The rows of a group lie close to one hidden flat surface of 10 dimensions, which passes through zero. Surfaces can cross.
(in the rows, 128 means zero)
Some rows, each with its group after it:
[103 129 109 130 158 116 107 146 138 122 110  64  86 107 156 165 103]
(4)
[169 131 131 230 150 118 145 144 107 133 126 139 112 100 131 129  42]
(0)
[126 124 139  90 165  41  89 184 152 106 118 115 153 148 147 150 100]
(4)
[105 151 142  67 143 125 156 133 116 125 121 124 131 170 133 129 104]
(3)
[ 78  85 153 126 171  52 110 185 112 169 129  40 148 117 145 153 130]
(0)
[137 167 144 145 176  79  77 179  73 127  91  77  93 103 104 129 134]
(0)
[112 132 119 129 120 134  62 149 124  96 106 120 116 101 173 136 127]
(4)
[146 151 131 171  71 117 108 117 150  78 117 163 136 171 106 120 181]
(2)
[159 122 123 131 113 142 124  92 131 138 117 165 131 133  92 109 193]
(2)
[ 69 157 174  63 108 152 134 122 132 122 165  96 131  81 128  92 117]
(0)
[ 88 144 158 188 106 106 124 136 121 130  94 134 141  95 114  66 156]
(5)
[141 138 114 128 141 140 162 125 142 135 120 152 118  63  81  66 132]
(1)
[105 125 158 145  86 136  90  81 128 150 131 121 156 139 133 125 184]
(3)
[117  65 158 134 137 118 162 127 141 134  80 164  81 124 169 118 165]
(3)
[114 129 159 140 123 115 164 138 127 128 177 136 114 110 139 148  50]
(5)
[168  94 115  81 199 148 171 108  98 205 140 158 138  92 126 127  80]
(2)
[123 155 156 165 126 119  66 120 131 115 117  33 140 130 135 134 138]
(4)
[114 151 122 130 123 114 114 174 134  90 135  91 129 114 121 118 119]
(1)
[172  63 122 108 147 120 145 116 168 125  86 189 112 128 142 108 183]
(3)
[ 85 192 108  90  97 180 131 116 110 112 152 101 139 149 113 127 115]
(3)
[105  77 102 150 143 145 165 144 116 176 134 143 142  54 119  88 135]
(1)
[110 138  78 167 120 115 138  99 159 161 120  78 114 121  73 147 181]
(0)
[ 90 130 116  48 162 152 150 132  96 174 139 103 125 104 123 122 129]
(2)
[ 89  69  96  68 155 136 168 125 157 159 102 116 112 139 158 142 166]
(5)
[ 99 117  61  98 113 156 138 157 159  88 107 107 137 145 129 115 172]
(2)
[133  68 145 149 109 164 118 130 135 112 125 189 155  93 193  91 118]
(1)
[132 161 122 111 118 146 159 138 125 115 165 144 185 149 113  96  63]
(2)
[150  90 188 126 144  83 118  82 184 142 104 143 109 128 157 139 139]
(5)
[156 105 130 138 124 116  78 150 138 115 135 170 146  48 123  88 156]
(1)
[126  59  86 152 103 149 166 122 194 118 137 172 146 101 156 109 132]
(0)
[105 127 165 108 135 140  86  93  94 151 104 114 100 146 180 172 129]
(4)
[118 160 147 154 101 144  95 154 100  92 142 114 148 115 136 102 110]
(4)
[120 148 165  88 106 155  90 124  78 126 171 137 170 160 162 150  88]
(3)
[207 114  85 120 166 144 127 159 107 107 124 168 137 137 124 123  98]
(0)
[ 78 114 152 138 129 120 153 135 113 151 118 147  99  85 143 118 124]
(2)
[159 150 143  65 147 153 139 115  90 152 155 144 183 163 108 105 108]
(2)
[194 121 152 135 180  70 134 151  97 142 133  99 111 168  91 164 131]
(3)
[192 119  68 140 135 127 124 143 129 111 171 177 132 144 121 187  79]
(1)
[141 130 172 148 146 114 132  93 106 179 142 120 134 137 133 152  88]
(1)
[105 131 147  96 134 133 142 146 110 121 122 103 130 154 131 118 145]
(4)
[130 138 120 229 126 103 114 136  99 144 103 136 100 101 119 144 113]
(5)
[131 171 149 119 103 144 162  61 104 168 147 160 129 188  81 143 140]
(1)
[ 93  96 107 147 149 128 120 197 131  96  79  98 117  85 178  92 119]
(5)
[125 133 152 173  70 111 126 119 169  87 157 162 158 150 137 125 119]
(0)
[109 103 120  96 131 172 135 129  94 155 130  88 189 145 127  89 170]
(1)
[ 89 134 171 193  87  86 131 122 134 148 153 178 150  91 133 119  88]
(4)
[134 162 107  64 161 125 132 146 143  95 137  73  77 128 116 160 101]
(4)
[108 108 187 156 131 111 104  92 102 194 131  91 163 115 134 122 149]
(1)
[136  95 143 194 140 100 133 120 106 171 102 109  92 125 109 148 188]
(2)
[131 101  83 115 133 139 149 159 104 141 160 101 159 149  98 135 158]
(3)
[163  88  43 124 149 147 141 132 176 113 111 120  90 117 124 152 158]
(5)
[144  85 157 173 127  87 104 141 159 117  91 156 119  86 141  97 169]
(3)
[114 125 182 136 116 145 102  93  69 159 132 111 104 167 162 180 141]
(3)
[ 75 131  94 159  96 156 126 123 101 153 118  91 162 145 101 112 202]
(4)
[116 134  95 124 141 149 116 213  96  80 121 121 143  96 153  89  81]
(5)
[162  81 180 141 147 148  96 155  98 103 110  90 147 128 172  88 143]
(2)
[ 58 125 137  92 114 149 121 108 156 131 118  82 149 139 185 131 109]
(2)
[120  81 131 110 137 144 129  90 167 145 129  88 112 133 172 166 126]
(5)
[138 137 128 118 148 121 137  95 109 184 154  78 148 167  99 167 124]
(0)
[149 154 162 139 117  96  91 103 142 111 120 167 102 140 142 161 108]
(0)
[ 81 132 113  97 129 103  52 156 115 130  97 107 161 119 158 130 159]
(3)
[132 114 148 139 126 123 169 100 159 141 122  81 141 156  90  95 177]
(4)
[142 130  57  86 137 122 161 153 143 118 116 140 112 153  68 128 196]
(5)
[127 121 114 136 155 133 160 167 113 116 125 157  95 111 163 142  46]
(0)
[152 126 117 108 142 104 111 142 136 116  72 173 135 127 108  80 189]
(5)
[ 94 151 155 138 107 122 114 160 117 104 141  87 148 109 118  94 136]
(1)

New rows. What belongs after each?
[ 87 132  98  99 141 121 160 183 101 120 128 103 111 152 120 142 133]
(5)
[ 77 119 107 125  98 160 162 161 110 116 136 139 142 118 127  91 151]
(1)
[163 117 118 177 145 114  86 143 118 116  68 174 108 101 146 117 140]
(5)
[146 143 202  88 138 141  78 165  59  95 116 139 164 132 152  68 138]
(0)
[119 167 140 127 125 150 117 115 108 122 144  85  97 120 127 148 104]
(4)
[101 145 168 144 115 107 108 133 143 105 120 145  91  85 151 124 104]
(0)
[108 181  99  83 122  78 122  95 183 141 146  97 110 146  65 173 159]
(4)
[124 110 107 135 113 147  95 135 175  86 111 115  90  58 145 106 164]
(2)
[142 114  55  96 152 162 164 140 143 144 134 150 113  64  92 101 134]
(2)
[184 151 120 105 166 111  88 131 119 132 113 112 165 149  98 114 139]
(5)
[115 100 123 176 143 103 144 127 119 169  76 203 114  84 137 102 135]
(5)
[117 136 178  81 116 140 136 113 135 123 172 126 160 132 144 113  87]
(5)
[192  81  85 139 170 107 156 110 181 155 121 161 130 112 108 133 121]
(3)
[107 121 134 162  99 117 136 105 158 120 110 168  94 128 156 149 117]
(0)
[ 64 101 126 138 112 128 142 149  92 164 137 125 140 125 143 140 154]
(1)
[187 159 165 205 121 117  99 116 123 123 175 120 108  42  67 103 112]
(2)
[ 77 188 124 122  99 184 187 145 104  92 156 138  97 112 120 100  65]
(0)
[ 99 142 112 110 101 171 147 133 118 126 151 136 176 106 112  74 124]
(5)
[ 80 163 187 142  72 138 102 129  60 103 132 143  90 178 158 169 148]
(5)
[134 109 109 199 134 100 136 132 132 142  97 155  73 109 127 155 137]
(5)
[192 123 131 129 181  97 134 154  79 153 142 167 100 115 105 157  89]
(2)
[127 149 120 142 130 114 125 133 133 127 147 124 101  94 107 146 112]
(2)
[114  98 146  57 158 149 109 171  98 113 105 159 155 117 203  94  92]
(5)
[110 162 147 131 170  67 163 112 140 177 115  70 114 157  97 154  91]
(3)
[123 156 112  95 114 130 144 105 123 125 123 156 100 196 115 175 149]
(1)
[144  78  99 181 122 113 148  94 157 164 117 140 142 174 137 174 144]
(0)
[139 112 141 138 127 154 128 109 139 137 134 143 121  56 122  84 135]
(2)
[132 153 108 141  92 132 126 191 153  31 142 159 140 122 137  96  88]
(2)
[ 95 116 100 222 113  85 147 129 148 153 104 116  56  92  96 165 172]
(2)
[ 85 130 150 136  95 168 127  89 113 157 143 128 160 119 146 110 130]
(5)
[ 77 132  96  45 124 147 154 169 137  94 126 185 125 120 173 116  80]
(2)
[161 150 143  89 149 163 131 124  70 124 121 167 115 172 149 140  86]
(0)
[142 119 136 109 136 140 143 125 146 119 182 104 124 123 150 163  53]
(5)
[140 145 165 131 108 128 117 101 139 119 161 114 129 144 125 147 119]
(5)
[196 108 142 127 116 154  77  52 194 114 121 153 156 129 162 121 124]
(2)
[ 82 117 117 153 161  58 125 134 126 185 103  57  97 139 124 197 141]
(0)
[180  95 107 104 171 103 106 165 108 110 101 171  76 125 146 165 142]
(2)
[144 103  91 100 168 148 133 119 141 154 127  72 154 142 144 142 104]
(2)
[188 123  66  78 173 159 157 151 100 132 140 129 127 160 101 142 118]
(4)
[103 156 139  99  95 129 137 129  99 128 142 189 125 130  93 112 166]
(1)
[127  90 128 144 113 138  99 137 134 120 127 167 145  89 165 115 131]
(3)
[164 136 102 146 142 131 108 143 106 103  79 163  94 134 126 124 147]
(0)
[168 110 164 146 175 116 143 139  66 176 143 108 134 119 116 126 100]
(2)
[178 137 121  78 144 116  94 128 110 120 127 139 149 191 117 156 155]
(0)
[100 125 161 150 165  59 152 190 111 140 102 134 129 103 134  98  81]
(5)
[134 119  92 146 130 110 123 141 146 108 111  94 132 189 139 172 131]
(2)
[161 144 113 203 137 127 132 119 117 138 116 124 115 112  98 124 109]
(0)
[120 140 208  98  95 123 190 113 174  86 144 157 123 135 104  57 140]
(4)
[ 74 112 109 126 111 154 148 143 103 139 124 194  95  88 171 141 101]
(4)
[126 139  70 157 145 132 173 175 164  78 129  82  96 134 136 147  54]
(1)
[106 116 113 176 131 105 127 168 113 115  71 155  88 108 141 120 151]
(5)
[174 152 109 104 113 138 150 116 114 122 140 210 156 173  80 110 156]
(2)
[105 145 128 137 131 174 193 110 125 137 126  67 148 166 117  95 100]
(1)
[ 61  99 152 156 109 119 130 175 132 111 114 102 139  80 155  74 154]
(0)
[142 126 131  86 136 159 139  99  87 144 111 117  83 197 123 173 186]
(3)
[142 136 163 182  96 125  96  98 135 121 157 114 159 137 140 141 113]
(1)
[131 145 155  75 122 138 137 107 163 115 195  46 156 157 113 143  99]
(5)
[129 106 110 138 128  68 118 138 211 114 102 120 153 120 110 105 174]
(4)
[ 68 146 144 127 111 133 119 123 142 134 127 139 147  94 171 114  65]
(3)
[168  72 135 107 150 147 112 103 137 147 103 171 135 115 165 115 146]
(0)
[143  96 100 116 154 118 110 180  80 141 156 105 157 138 134 163 121]
(3)
[122  94 179 115 134 155 133 117 100 149 119 153 156 121 176  94 113]
(1)
[122 148  97 108 106 187 168  95 144 126 155 141 119 113 105 110 118]
(0)
[ 87 119 146 101 125 125 130 152 124 102  96 132 103 143 175 127 130]
(1)
[ 87 120 151 133 167 103 132 135 126 178  96  61 128  53 104  73 161]
(1)
[143 137 142  60 157 173 191 132 110 114 103 188 109 140 146  76  87]
(1)
[139 129  88 140 109 114 187 137 148 125 129 228  98 104  68 104 158]
(5)
[161 146  95 138 132 115 127 147 104 132 153  90 178 192  77 141 145]
(0)
[167 133 122  94 100 154  78  97 164  80 114 149 150 162 135 115 182]
(2)
[107 167 151 121 118 121 168 167  67 135 157 159 131 117  78  92 124]
(2)
[163 170 108 175 139 112  93 118  83 154 106 136 146 141  79 127 152]
(5)
[143 167 119 127 154  99 166 149 119 135 160  78 144 156  69 136  91]
(3)
[106 110 166 140 113 165 164 106 127 126 114 156 128 138 173  96  97]
(1)
[169 130 108 153 107 147 110 115 156 101 126 131 162 125  93  84 176]
(4)
[ 71 124 144 193  65 162 144 109 123 127 130 170 112  86 144 105 137]
(5)
[154 101 142  99 150 129  69  75 159 146 104 116 109 126 178 173 134]
(2)
[121 121  86 132 140 111 132 151 157 116 123 148  82  87 145 159  92]
(2)
[196 123 123  99 157 105  91 153 176  72 109 106 135 126 122 100 137]
(5)
[171 123 130 153  95 143 131 101 148 107 119 173 170 173 116  95 163]
(2)
[102 151 125 203 124 101 112 147  77 150  84 129 114 128 113 127 155]
(5)
[ 90  94 115 152 148 131 193 150 100 168 126 100 127 135 128 129 116]
(4)
[124 107 139  41 147 121 150 103 155 137  94 133 103 175 136 134 188]
(4)
[103 158 159 117 111 116 102 146 142  87 147 139 115  94 163 129  62]
(2)
[172  88  82 158 160 158 102 109 162 147 100 127 163  66 153  92 102]
(5)
[ 65 139 123 107  94 147 196 151 109 128 126 221 133 112 113  68 136]
(2)
[170 158  50 147 122 135 135 137 140 107 136 123 138 153  64 134 156]
(0)
[132 100 139 181 169 120 140  86  96 203  87 112 100 137 148 164 116]
(0)
[156 124  52 195 125 126 154 124 176 124 133 135 109 110  89 144 121]
(0)
